The groups are shells around one centre, one inside the other: the same stretched ball of 4 dimensions in 7 sizes.
Known rows, each followed by its group:
[ 1.92 -0.20  0.60  0.37 -3.00 -0.35 -0.12  2.64  1.55 -1.06  2.60 -1.43
 -0.77  0.52 -0.91] -> Y
[ 1.31  0.53  1.12  0.78 -1.70 -0.49 -2.67 -1.46  4.69  2.05 -2.94 -1.09
 -1.01 -1.32 -1.54] -> N
[ 2.15  0.20  1.19  0.46 -2.57 -1.13 -0.80 -2.42  2.49  0.89 -2.59 -1.73
 -0.75 -0.47 -1.67] -> G
[ 1.29 -0.22  1.53  0.71 -2.11 -1.11 -0.56 -4.07  2.28  1.29 -5.19 -2.23
 -0.59 -1.59 -1.72] -> N
[-1.15 -1.83  1.61  1.07 -1.77 -0.07  1.20 -1.01  0.29 -0.50 -3.86 -3.02
 -0.05 -2.54 -0.86] -> N
[ 0.16 -0.17  1.46  0.73 -1.29 -0.24 -2.04 -1.24  4.23  1.99 -3.11 -1.41
 -0.52 -1.50 -1.58] -> J
[-4.07 -3.83  1.79  0.75 -1.26  1.38  3.33  5.50 -1.57 -2.71  2.20 -3.28
  1.16 -1.55 -0.17] -> Q
[-4.27 -3.14  2.87  0.40  0.03  0.56  1.39 -0.41  1.43  1.07 -3.44 -3.03
  1.52 -2.03 -1.73] -> Y
[ 0.64 -0.35  0.62  1.28 -2.23  0.15 -1.08  1.38  2.27 -0.37 -1.17 -1.71
 -1.12 -2.02 -0.43] -> J
[-0.86 -0.88  2.23 -0.06 -0.78 -0.27 -1.13 -0.97  4.11  2.40 -1.71 -1.50
  0.54 -0.15 -2.31] -> J
[-1.88 -2.58  1.23  1.30 -2.04  0.58  2.31  2.22 -1.27 -2.34 -1.24 -3.29
  0.01 -2.62 -0.06] -> E
[ 2.45  0.93  0.50  1.20 -2.48 -0.62 -2.53 -1.24  3.84  1.02 -2.88 -1.19
 -1.69 -1.69 -1.02] -> Y
[-1.61 -2.50  1.79 -0.21 -1.86  0.42  2.31  4.48 -0.06 -1.53  4.19 -2.31
  1.07  1.00 -1.21] -> Q
[ 0.64  0.17  0.95  0.62 -1.60  0.17 -2.54  1.97  4.64  1.28  0.58 -0.75
 -0.78 -0.55 -1.24] -> E
[-3.61 -3.04  1.71  0.66 -0.93  1.39  1.62  5.46  0.49 -1.45  2.36 -2.50
  0.91 -1.28 -0.46] -> D
[-2.66 -1.89  2.23  0.44 -0.37  0.52 -0.37  0.71  3.06  1.43 -1.83 -2.04
  0.74 -1.46 -1.59] -> J
[-0.33 -1.18  1.41  1.25 -1.88 -0.35  0.32 -2.25  1.05  0.07 -5.13 -2.79
 -0.49 -2.86 -0.93] -> D
[-1.35 -0.72  2.48  0.00 -0.16 -0.19 -2.11 -1.97  5.41  3.60 -3.15 -1.27
  0.58 -0.63 -2.58] -> E
[ 1.91 -0.17  1.14  0.55 -2.72 -1.03 -0.09 -2.03  1.58  0.18 -2.49 -2.06
 -0.72 -0.70 -1.41] -> G
[-2.94 -3.05  2.15  0.52 -1.21  0.45  2.54  1.28 -0.51 -1.01 -1.22 -3.24
  1.04 -1.57 -1.02] -> J
[ 1.19 -0.05  0.51  0.68 -2.37  0.23 -1.44  3.68  3.06 -0.34  2.56 -0.97
 -0.93 -0.15 -0.72] -> Y
[ 3.74  1.44  0.45  0.84 -2.98 -1.23 -2.55 -2.35  3.85  1.19 -2.70 -1.05
 -1.80 -0.81 -1.35] -> E
[-1.68 -0.86  2.42  0.00 -0.07  0.06 -2.09 -0.89  5.41  3.37 -2.27 -1.21
  0.64 -0.59 -2.42] -> Q
[-0.61 -1.74  2.44 -0.50 -1.59 -0.78  1.53 -1.24  1.16  0.77 -0.68 -2.42
  1.12  0.84 -2.37] -> Q
[ 0.06 -0.71  1.57  1.12 -1.66 -0.60 -0.54 -3.56  2.19  1.15 -6.13 -2.50
 -0.56 -2.79 -1.34] -> D
[-0.10 -0.48  0.82  1.05 -1.71  0.48 -1.54  2.56  3.19  0.14  0.05 -1.35
 -0.79 -1.55 -0.62] -> N
[-3.59 -3.80  2.61 -0.10 -1.16  0.41  3.87  2.21 -1.45 -1.41  0.83 -3.48
  1.88 -0.26 -1.40] -> Q
[ 0.47 -0.58  0.17  1.67 -2.52  0.54 -0.70  3.08  1.44 -1.54 -0.28 -1.88
 -1.40 -2.54  0.23] -> E
[ 0.15 -1.32  0.52  0.83 -2.75  0.52  0.93  5.18  0.22 -2.44  3.57 -1.96
 -0.52 -0.44 -0.09] -> G
[ 0.09 -0.75  2.17  0.43 -1.40 -1.05 -0.34 -4.81  2.61  2.10 -6.00 -2.40
  0.09 -1.57 -2.19] -> N
[-0.08 -1.25  0.91  1.35 -2.35  0.05  0.67  0.65  0.37 -1.26 -2.19 -2.61
 -0.69 -2.44 -0.32] -> G
[ 2.34  0.75  1.35  0.63 -2.13 -1.37 -2.04 -4.75  3.92  2.33 -5.36 -1.56
 -1.00 -1.25 -2.01] -> D
[-2.19 -1.27  2.11  0.58 -0.26  0.42 -1.49 -0.18  4.23  2.25 -2.86 -1.68
  0.37 -1.76 -1.72] -> D
[-0.01 -1.75  1.54  0.48 -2.49 -0.55  2.15 -0.44 -0.64 -1.20 -1.39 -2.98
  0.18 -0.79 -1.15] -> Y
[ 0.00 -0.25  2.07  0.36 -0.96 -0.71 -1.86 -3.66  4.50  3.03 -4.95 -1.62
 -0.09 -1.29 -2.29] -> G

New rows. What belongs after each?
[-2.11 -2.28  1.82 -0.01 -1.27  0.67  1.13  4.31  1.33 -0.59  3.19 -1.98
  0.94  0.36 -1.25] -> N
[ 0.70 -0.53  1.80 -0.12 -1.80 -0.76 -0.44 -1.04  2.90  1.35 -0.76 -1.63
  0.17  0.49 -2.14] -> G
[-1.07 -1.33  2.61 -0.23 -0.83 -0.66 -0.03 -2.76  3.01  2.32 -3.17 -2.12
  0.93 -0.21 -2.61] -> J
[ 1.44  0.25 -0.02  1.51 -2.61  0.40 -1.95  3.27  2.89 -0.80  0.58 -1.16
 -1.74 -1.86  0.02] -> Q
[ 1.16  0.12  0.20  1.35 -2.42  0.34 -1.84  2.81  2.98 -0.49  0.31 -1.22
 -1.50 -1.73 -0.22] -> D
[ 2.06  0.43  0.04  1.18 -2.82  0.07 -1.79  2.85  2.85 -0.70  1.17 -1.06
 -1.64 -1.05 -0.32] -> Y
[-0.87 -2.32  1.89  0.36 -2.19 -0.46  2.85 -0.55 -1.18 -1.29 -1.66 -3.31
  0.62 -0.89 -1.24] -> E
[-1.72 -2.08  2.84 -0.14 -0.89 -0.67  1.30 -3.28  1.53  1.63 -4.10 -2.85
  1.22 -0.71 -2.42] -> N
[-1.53 -1.12  1.76  0.54 -0.73  0.41 -1.30  1.03  3.83  1.54 -1.21 -1.54
  0.17 -1.24 -1.49] -> G
[-1.12 -1.23  2.51 -0.54 -0.74 -0.31 -0.49 -0.34  3.76  2.32 -0.16 -1.51
  1.06  0.92 -2.64] -> E
[ 1.37  0.46  0.41  1.44 -2.17  0.01 -2.44  0.59  3.72  0.53 -2.04 -1.22
 -1.60 -2.20 -0.56] -> E
[ 3.82  1.26 -0.20  1.18 -3.50 -0.67 -2.08  0.75  2.84 -0.50 -0.14 -1.01
 -2.15 -0.89 -0.49] -> E
[-1.75 -2.57  1.21  0.97 -2.12  0.67  2.39  3.62 -1.13 -2.49  0.93 -2.99
  0.22 -1.60 -0.17] -> G
[-1.16 -2.44  1.86 -0.01 -2.09 -0.09  2.75  1.92 -0.76 -1.47  1.47 -2.84
  0.91  0.30 -1.31] -> D
[ 1.11 -0.28  0.71  0.55 -2.44  0.03 -0.84  2.94  2.48 -0.45  2.11 -1.26
 -0.69 -0.05 -0.87] -> J
[ 1.00  0.00  1.74 -0.25 -1.58 -0.74 -1.56 -0.85  4.29  2.17 -0.32 -1.05
  0.03  0.86 -2.38] -> E
[ 1.52  0.67  1.06  0.38 -1.76 -0.36 -2.89  0.19  5.15  1.99 -0.41 -0.62
 -0.85 -0.17 -1.68] -> E
[ 2.09  1.04  1.58  0.23 -1.61 -1.24 -3.13 -4.18  5.60  3.46 -4.28 -0.90
 -0.77 -0.46 -2.48] -> Q
[ 3.67  1.18  0.05  1.11 -3.35 -0.86 -1.96 -0.37  2.86 -0.11 -1.20 -1.18
 -1.99 -1.01 -0.74] -> D
[ 1.54  0.30  1.55  0.52 -1.85 -1.12 -1.70 -3.92  3.77  2.22 -4.66 -1.62
 -0.64 -1.12 -2.03] -> G
[ 2.23 -0.02  0.63  1.02 -3.05 -0.78 -0.24 -0.91  1.23 -0.62 -2.12 -2.04
 -1.24 -1.34 -0.78] -> G
[ 1.33  0.06  1.92 -0.07 -1.69 -1.21 -1.29 -3.55  3.83  2.47 -3.21 -1.54
 -0.09  0.07 -2.53] -> Y
[-1.38 -2.72  1.54  0.58 -2.36  0.14  3.24  2.27 -1.85 -2.48  0.64 -3.29
  0.55 -0.90 -0.63] -> D
[-2.47 -3.01  1.09  0.80 -2.04  1.26  2.73  6.78 -1.36 -3.30  4.18 -2.76
  0.50 -0.90  0.13] -> E
[ 0.73 -0.64  0.67  0.47 -2.49  0.25 -0.28  4.26  1.90 -1.07  3.48 -1.35
 -0.53  0.26 -0.71] -> N
[-1.83 -2.08  2.49 -0.65 -0.96  0.01  1.02  1.65  2.08  0.87  1.85 -1.93
  1.46  1.24 -2.25] -> Q
[ 1.73 -0.32  1.20  0.74 -2.69 -1.11  0.20 -2.94  1.17  0.12 -3.82 -2.38
 -0.73 -1.32 -1.34] -> Y
[-3.29 -1.84  2.98 -0.01  0.49  0.26 -1.10 -1.46  4.63  3.39 -3.52 -1.84
  1.31 -1.14 -2.53] -> Q
[-1.02 -1.48  2.87 -0.68 -0.87 -0.86  0.43 -2.75  2.85  2.42 -2.20 -2.10
  1.33  0.76 -2.98] -> Q
[-1.17 -0.95  1.56  1.08 -0.98  0.25 -1.34 -0.60  3.34  1.33 -3.71 -1.93
 -0.33 -2.53 -1.17] -> Y
[-2.37 -2.28  2.86  0.20 -0.60 -0.45  1.15 -3.51  1.57  1.73 -5.28 -3.00
  1.19 -1.59 -2.26] -> N
[-3.43 -2.48  2.77  0.16 -0.05  0.38  0.47 -0.32  2.56  1.70 -2.60 -2.43
  1.33 -1.30 -1.99] -> J
[ 0.16 -0.82  1.24 -0.08 -1.92  0.15 -0.37  3.83  2.69 -0.04  3.81 -1.15
  0.12  1.11 -1.39] -> Q
[ 1.48 -0.67  0.84  0.89 -3.00 -0.63  0.76 -0.35  0.29 -1.17 -1.51 -2.42
 -0.79 -1.19 -0.77] -> G
[ 1.87 -0.50  0.11  0.64 -3.46  0.09  0.53  5.07  0.43 -2.55  4.64 -1.57
 -0.96  0.46 -0.20] -> Q
[-0.55 -0.59  1.59  0.28 -1.05  0.18 -1.68  1.30  4.26  1.65  0.01 -1.13
  0.00 -0.36 -1.66] -> N
[ 0.12 -0.06  1.60  0.46 -1.09 -0.20 -2.38 -0.80  4.87  2.40 -2.16 -1.09
 -0.32 -0.86 -1.86] -> N
[ 1.52 -0.89  0.63  0.43 -3.31 -0.30  1.34  3.04 -0.17 -2.18  2.96 -2.06
 -0.50  0.43 -0.65] -> E
[-1.08 -1.19  3.06 -0.14 -0.49 -1.16 -0.33 -6.26  3.48  3.57 -6.94 -2.43
  0.97 -1.02 -3.10] -> Q
[ 2.20  0.71  0.53  0.95 -2.47 -0.48 -2.28 -0.22  3.70  0.78 -1.54 -1.12
 -1.46 -1.16 -1.02] -> G
[-5.24 -3.83  3.16 -0.15  0.28  0.95  2.20  2.10  1.07  0.60 -0.22 -2.93
  2.27 -0.75 -1.85] -> E
[ 2.57 -0.13 -0.07  1.48 -3.77 -0.45  0.43  1.07 -0.18 -2.39 -0.70 -2.28
 -1.74 -1.78  0.11] -> Q
[-0.46 -2.05  1.22  0.21 -2.55  0.22  2.29  4.17 -0.69 -2.30  3.62 -2.42
  0.38  0.47 -0.73] -> D
